The same things were measured in two ways. Each way mixes the same 7 hidden numbers, adds some noise and spreads widely along 5 directions of its own, which tell nothing about the thing.
In the rows, zero is written as 128.
Some things both ways: the first way, then the second way.
[111 150 170 105 167 107 180  86 155 172 119  96 116 157 149 168  82  81
 174 146 126]
[121  91 122 163 180  79 155 125  78 179 133 156 172 107 120]

[ 76 117 141 131 173 130 170  83 146  86  55 118  99 117 133 100  58 150
  87 148 115]
[123 170 168 117 125 147  40 101 142 117 147 110 152 151  93]

[ 92 141 130 161 173 114 148  89 125 115 121 135 134 133  82  71 158 127
  89 175 160]
[132 206 177  96 125 168  26 110 152  86 114 106 144 185 100]

[151 131 130 103 136 134 131  90 136 144  96 122 135 138 166 141 125 128
 138 115 131]
[155 153 144 138 155  85 110 141  99 177  73 136 145 117 124]

[ 88 153 143 136 179 122 142  93 130 146 139 137 124 153 112 105 148  57
 120 213 129]
[104  87 177 139 127 120  87 102 174 101 181 169 171  70  85]

[112 116 121 137 116 139 114  67 135 153 126 146 154 145 103 117 195 105
 112 138  99]
[165 141 166  65 194 163  75 172 151 183  22  79 166 199  83]

[132 114 126 129 124 147 123 120 126 123 124 170 125 130 139 135 155 116
 112 144 132]
[113 158 171 165 151 121 122 104 140  78 140 146 151 131 127]

[134 106 120 136 119 130 110 131 132 129 141 161 115 124 139 134 154 126
 122 103 103]
[110 116 100 150 189 127 178 131 109 115 144 190 183 143 127]

[147  96 109 120 114 137 135 155 109  86 113 130 124 128 114 116 103 156
 108 139 106]
[127 145  97 121 119 122 124 144 124 198 102 101 105 143 154]

[142 126 122 140 140 127 149 140 115 100 129 129 127 146  85 108 136 125
  99 177 140]
[ 87 171  72 130 130 147 133 169 162 126 136 112 112 141 134]

[132  73 131  95 114 148  85 147 113 134  81  99 140  78 136 124 105 184
 142  70 105]
[197  49 196 137 121 117 177  46  92  81 108 119 114 102  99]

[144 122 140 135 149 147  81 110 139 181 119 119 143 100 133 114 176 124
 141 122 151]
[128  85  77 128 112 118 152 167 167 189 130 119  98  66 106]

[112 145 129 190 166  61 148 167 103 103 194 127 130 116  50  54 167 167
 104 123 194]
[109  82 142  74  94 158 115  89 146 142 130 127 124 178 174]

[111 102 116 109 123 139 145 139 102  81 101 119 139 121 100  96  86 160
 106 157 128]
[133  75 132 120 159  87 171 162 116 181  53 106 130  89 124]

[152 159 159 134 161  91 159 106 136 148 123  97 112 166 135 151 130 112
 133 123 139]
[129 145 157 125 115 139  89 108 153 113 141 147 138 145 120]

[ 34 102 158 121 177 133 142 107 154 123  82 100 112  81 105  93  50 129
 149 166  85]
[129  81 111 109 123 148 135  81 100 157 167  70 120 126  99]

[102 132 138 123 143 107 183 120 116 104 127 138 104 166 132 147  93  99
 119 153 117]
[131 215 140 146 140 134  64 117 122 166 136 127 142 208 155]

[207 132 117 123 109 122  96 112 167 146 128 158 127 135 191 167 159 128
 142  95  96]
[100 133  86 139 160  96 175 155  99 159  86 180 162  92 151]

[158 103 124  87 112 177 120  73 149 135  54 123 145 124 174 154 101 148
 138 118 106]
[155 206 150 152 149 105 106 137  94 100  78  89 122 139 105]

[188 119 129  94  95 104 152 127 104 119 108 130 116 169 181 188 116 155
 122  51 101]
[180 196 107 137 118 122 103 142 127 178  93 161 105 195 185]

[189 121 135 135 122 119  92 122 134 181 152 123 137 158 111 150 207  99
 141 131 112]
[126 115  67 116 114 155 151 121 127 128 167 148 115 116 135]

[125 106  98 134 117 146  77  91 143 123 120 182 151  93 158  89 160 138
 116 117 103]
[151 187 162 108 156 127  83 121  97 132  55 125 161 158 129]

[ 69  94 140 121 127 135 114 151  98 145 148 141 146 100  92 114 138 118
 150 134 137]
[159  71  80 148 115 120 199  86  88 156 168 124  82 121 187]

Other things, the second way, with their names:
(688): [ 48 119  67 106 127 165 193 138 140  91 149 107 118 195 156]
(648): [ 72 149  55 192 185 109 212 208 142  93 141 155 138 133 116]
(320): [143 107 123  93 117 141 102 127 145 239 104  70 101 163 164]
(632): [141  72 140 120 155 121 135 101 120 162 129 176 175  99 117]
(649): [106 193  64 155 102 140 128 142 147 112 181 138  97 125 140]
(609): [121  98 179 163 143  58 143 161 141  63  77 190 158  24  91]
(158): [124 100 162  83  63 143  89  76 156 164 121 108 108 115 158]
(32): [164  99 146 132 168 119 139 117 126 177 105 149 155 104 104]
(192): [177 116  64 136  95 136 136  99 102 171 184 130  83 119 149]
(179): [115 187  37 108 105 163 118 153 138 162 147 141 104 165 170]
(411): [134  92 205 106  82 113  83 102 162 117  97  89 103 104 113]
(55): [119 175 128 132 127 149 105 109 136  93 152 124 122 166 134]
(151): [169 152 139 134 132 122 116 140 152 226  83  84  89 192 194]
(340): [104 127  34 157 128 109 209 176 131 168 136 160  96 123 190]
(289): [149 155  85 155 145 109 148 137  98 117 137 179 137 111 134]
(322): [ 96 126  94  91 144 127 146 145  71  82  94 126 146 152 141]
(199): [112  97 164 152 163 115 146 151 170 102 119 114 139 109  83]
(240): [133  92 155 157 195 136 165 114 125 113 137 109 163 154  77]
(117): [ 94  40 100 120 127  91 191 117  87 122 129 154 141  58 133]
(44): [132 114 153 175 117  89 104  93 135 120 186 196 157  52 110]
(47): [128 150 138 131 123 123 112 112 110 108 132 119 120 159 149]
(221): [101 115 169 127 115 112 132 104 143 132 103 115 125  96 149]
(366): [114 123 132 146 189 106 165 168 127 128  83 135 165 141 103]
(383): [148 139  82 154 176 108 172 119  52 137 122 198 181 121 114]
(404): [ 95  78 100 122 134 128 218 155 141  61 111 118 101 149 149]
(36): [ 81 115  82 114 167 106 163 159  95 151 104 159 166 137 160]
(285): [ 66 166 129 153 135 156 127 147 199  58 167 143 129 191 143]
(612): [141  89 194 126 136 146 107  69 153 132 153 120 148 155 119]
(413): [ 89 104 115 129 143 119 167 200 197  81 100 146 122 113 117]
(62): [114  97 108 123 149 110 158 135 103 158 109 141 143 139 145]
(660): [140 116 165 110 105 129  76 104 153 180 123 107 123 142 135]
(259): [ 85 170 115 114 153 127 102 154 112 130 106 108 154 156 123]
(114): [109 194  83 115 114 151  99 143 137 155 122 100 110 149 147]
(208): [165 117 168 120 111 128 107 138 160  77 100 115 104 136 104]
(683): [135  67 166 123 148 128 143 104 137  84 129 143 149 116 102]
(246): [181 179 214 153 128 138  70  88 138  57 126  91 115 173  83]
(685): [116 138 127 159 114 127 156  97 137  65 158 157 119 122 148]
(472): [ 71 168 105 185 129 108 144 138 125  83 183 139 119 160 161]
(678): [104  63 106 113 103 129 147 133 177 184 144 120 108  75 133]
(160): [121  82 129 174  99  95 143  73 115 141 205 155 121  93 133]
(96): [166 158 134 141 130 117 100  77  81 163 138 168 149 155 157]
(668): [ 99 177 135 151 141 119 141 105  78  54 131 110 129 175 155]
(394): [140 197 117 151 105 121  69 139 150 174 138 135 121 108 138]
(544): [161 147 165 132 148 139 101 102 123  72 134 156 152 176 108]
(252): [153 125 112 107 145 110 148 125  74 189  57 121 137 110 143]
(300): [132  95 157 125 169  79 143 152 107 148  54 181 176 101 133]
(682): [154 228  88 132 144 111 108 173 100 151  61 152 125 145 165]
(594): [117  88 101 124 147 121 168 157 145 144 114 133 130 108 107]
(370): [122  61 154 147 115 100 180 140 175  58 118 146 104  72 110]
(390): [128 165 104 154 128 147 171 160 175  57 125 109  80 145 127]
(431): [195 121 131 163 164 107 193 114  89 119  86 147 127 106 102]
(33): [104  87  68 114 115 124 166 144 130 140 142 136 106 120 168]
(361): [136  70 151 126 142 105 174 106  98 107  99 114 132 106 127]
(557): [117 178  74 142 150 115 144 203 144  91 101 141 118 143 133]
(111): [ 89 179  83 130 135 135 125 172 148 158 111 114 120 163 150]
(4): [114 109 178 149 159 109 146 114 136  92 114 143 157 130 119]
(372): [146 132 133 113  96 114  80  66  73 194 138 134 135 128 160]
(294): [138 134 195 146 129 105  85  79 114  89 134 145 160 128 108]
(198): [152 107 142 139 136  98 127 114 115 150 127 162 145  92 129]

Some of these things the first way, each followed by its name:
[145 153 157 121 151 112 137  84 160 196 131 109 136 151 149 161 151  96
 177 114 143]	(366)
[180 141 140  99 119 143 115  50 147 187  85  98 161 147 169 166 163 134
 158  70 148]	(208)
[139 134 127 161 150 110 117 139 126 132 151 131 132 119  94  90 169 140
 116 131 166]	(372)
[178 135  93 130  95 132 129 119 129 132 186 161 165 191 115 134 187  75
 141 166  99]	(36)
[102 122 122 125 136 125 124 121 110 123 144 144 139 135 110 100 148  99
 123 161 127]	(660)
[123  89  94 125 107 181  94 146  92 109 146 156 163 128  81  84 176 108
  97 187 141]	(199)
[ 84  99  98 111 115 154 118 104 124  99 116 166 147 111 144  95 106 120
 127 142  98]	(47)
[139 101 141 100 118 172 104  71 139 169  63 121 143 108 165 153 138 150
 135  78 139]	(246)
[ 79 105 126 120 146 148  84  87 166 134  83 149 131  50 182  89  93 155
 149  86 100]	(594)
[161 103  95 132 101 153  65 141 136 117 138 197 146 102 150 118 182 124
 122 139 107]	(221)
[171 110  92 142 100 135  87 148 104 122 178 164 145 153 101 104 203  98
 108 157  99]	(179)
[147 131 150 122 148 131 117 126 138 188 139 111 122 130 148 157 140  96
 173 117 148]	(160)
[225 146 121  89 123 155 121  56 165 140  54 124 143 148 220 170 124 152
 131  86 140]	(609)
[181 116  90  98  89 172 120  86 119 128 118 146 175 167 140 127 163 118
 122 133 127]	(557)
[164 132 129 133 136 130 148 116 126 125 113 115 130 154 116 123 143 135
 112 132 161]	(294)
[124 130 152 132 153 110 174  83 130 131  83  95 116 139 131 137 111 163
 115  76 159]	(544)
[115 157 114 142 150 115 135  78 158 137 148 118 174 123 101  62 139 132
 154 140 157]	(322)
[110 118 112 152 140 114 140 155 105  84 145 128 133 111  85  62 118 169
 103 128 159]	(62)
[109 135 145 135 155 112 148 102 129 145 120 105 134 134 100 111 141 128
 128 134 146]	(683)
[ 56 114 143 114 146 113 152 109 124 127 123 142 121 117 123 127  96 104
 139 149  91]	(320)
[139 135 150 123 148 104 142 128 131 140 121 122 115 147 132 154 126  97
 138 167  99]	(678)
[183 138 139 134 146 103 143 143 115 145 143  78 119 161 100 130 135 130
 135 121 136]	(383)
[148 107 111 128 124 134 132 137 123  90 105 146 120 141 116 118 119 135
  93 165  97]	(114)
[219 117 116  91  92 152 110 113 125 152 103 118 159 158 158 167 155 141
 140  99 130]	(370)
[167 124  97 131 107 147  71  99 122 154 147 173 172 126 152 107 218 128
 123 107 157]	(682)
[138 123 113 129 136 149  86 102 142 137 110 144 161  84 149  84 150 165
 132 107 160]	(411)
[134 108 156 132 149 124  87 135 123 167  93  90 127  67 129 112 139 193
 144  53 177]	(431)
[143 137 146 125 145 106 168 103 158 115  92 127 102 138 165 156  87 141
 137 109 116]	(111)
[142 145 145 110 141 141  81  61 165 210 119 164 137 132 200 171 191  61
 160 129 111]	(394)
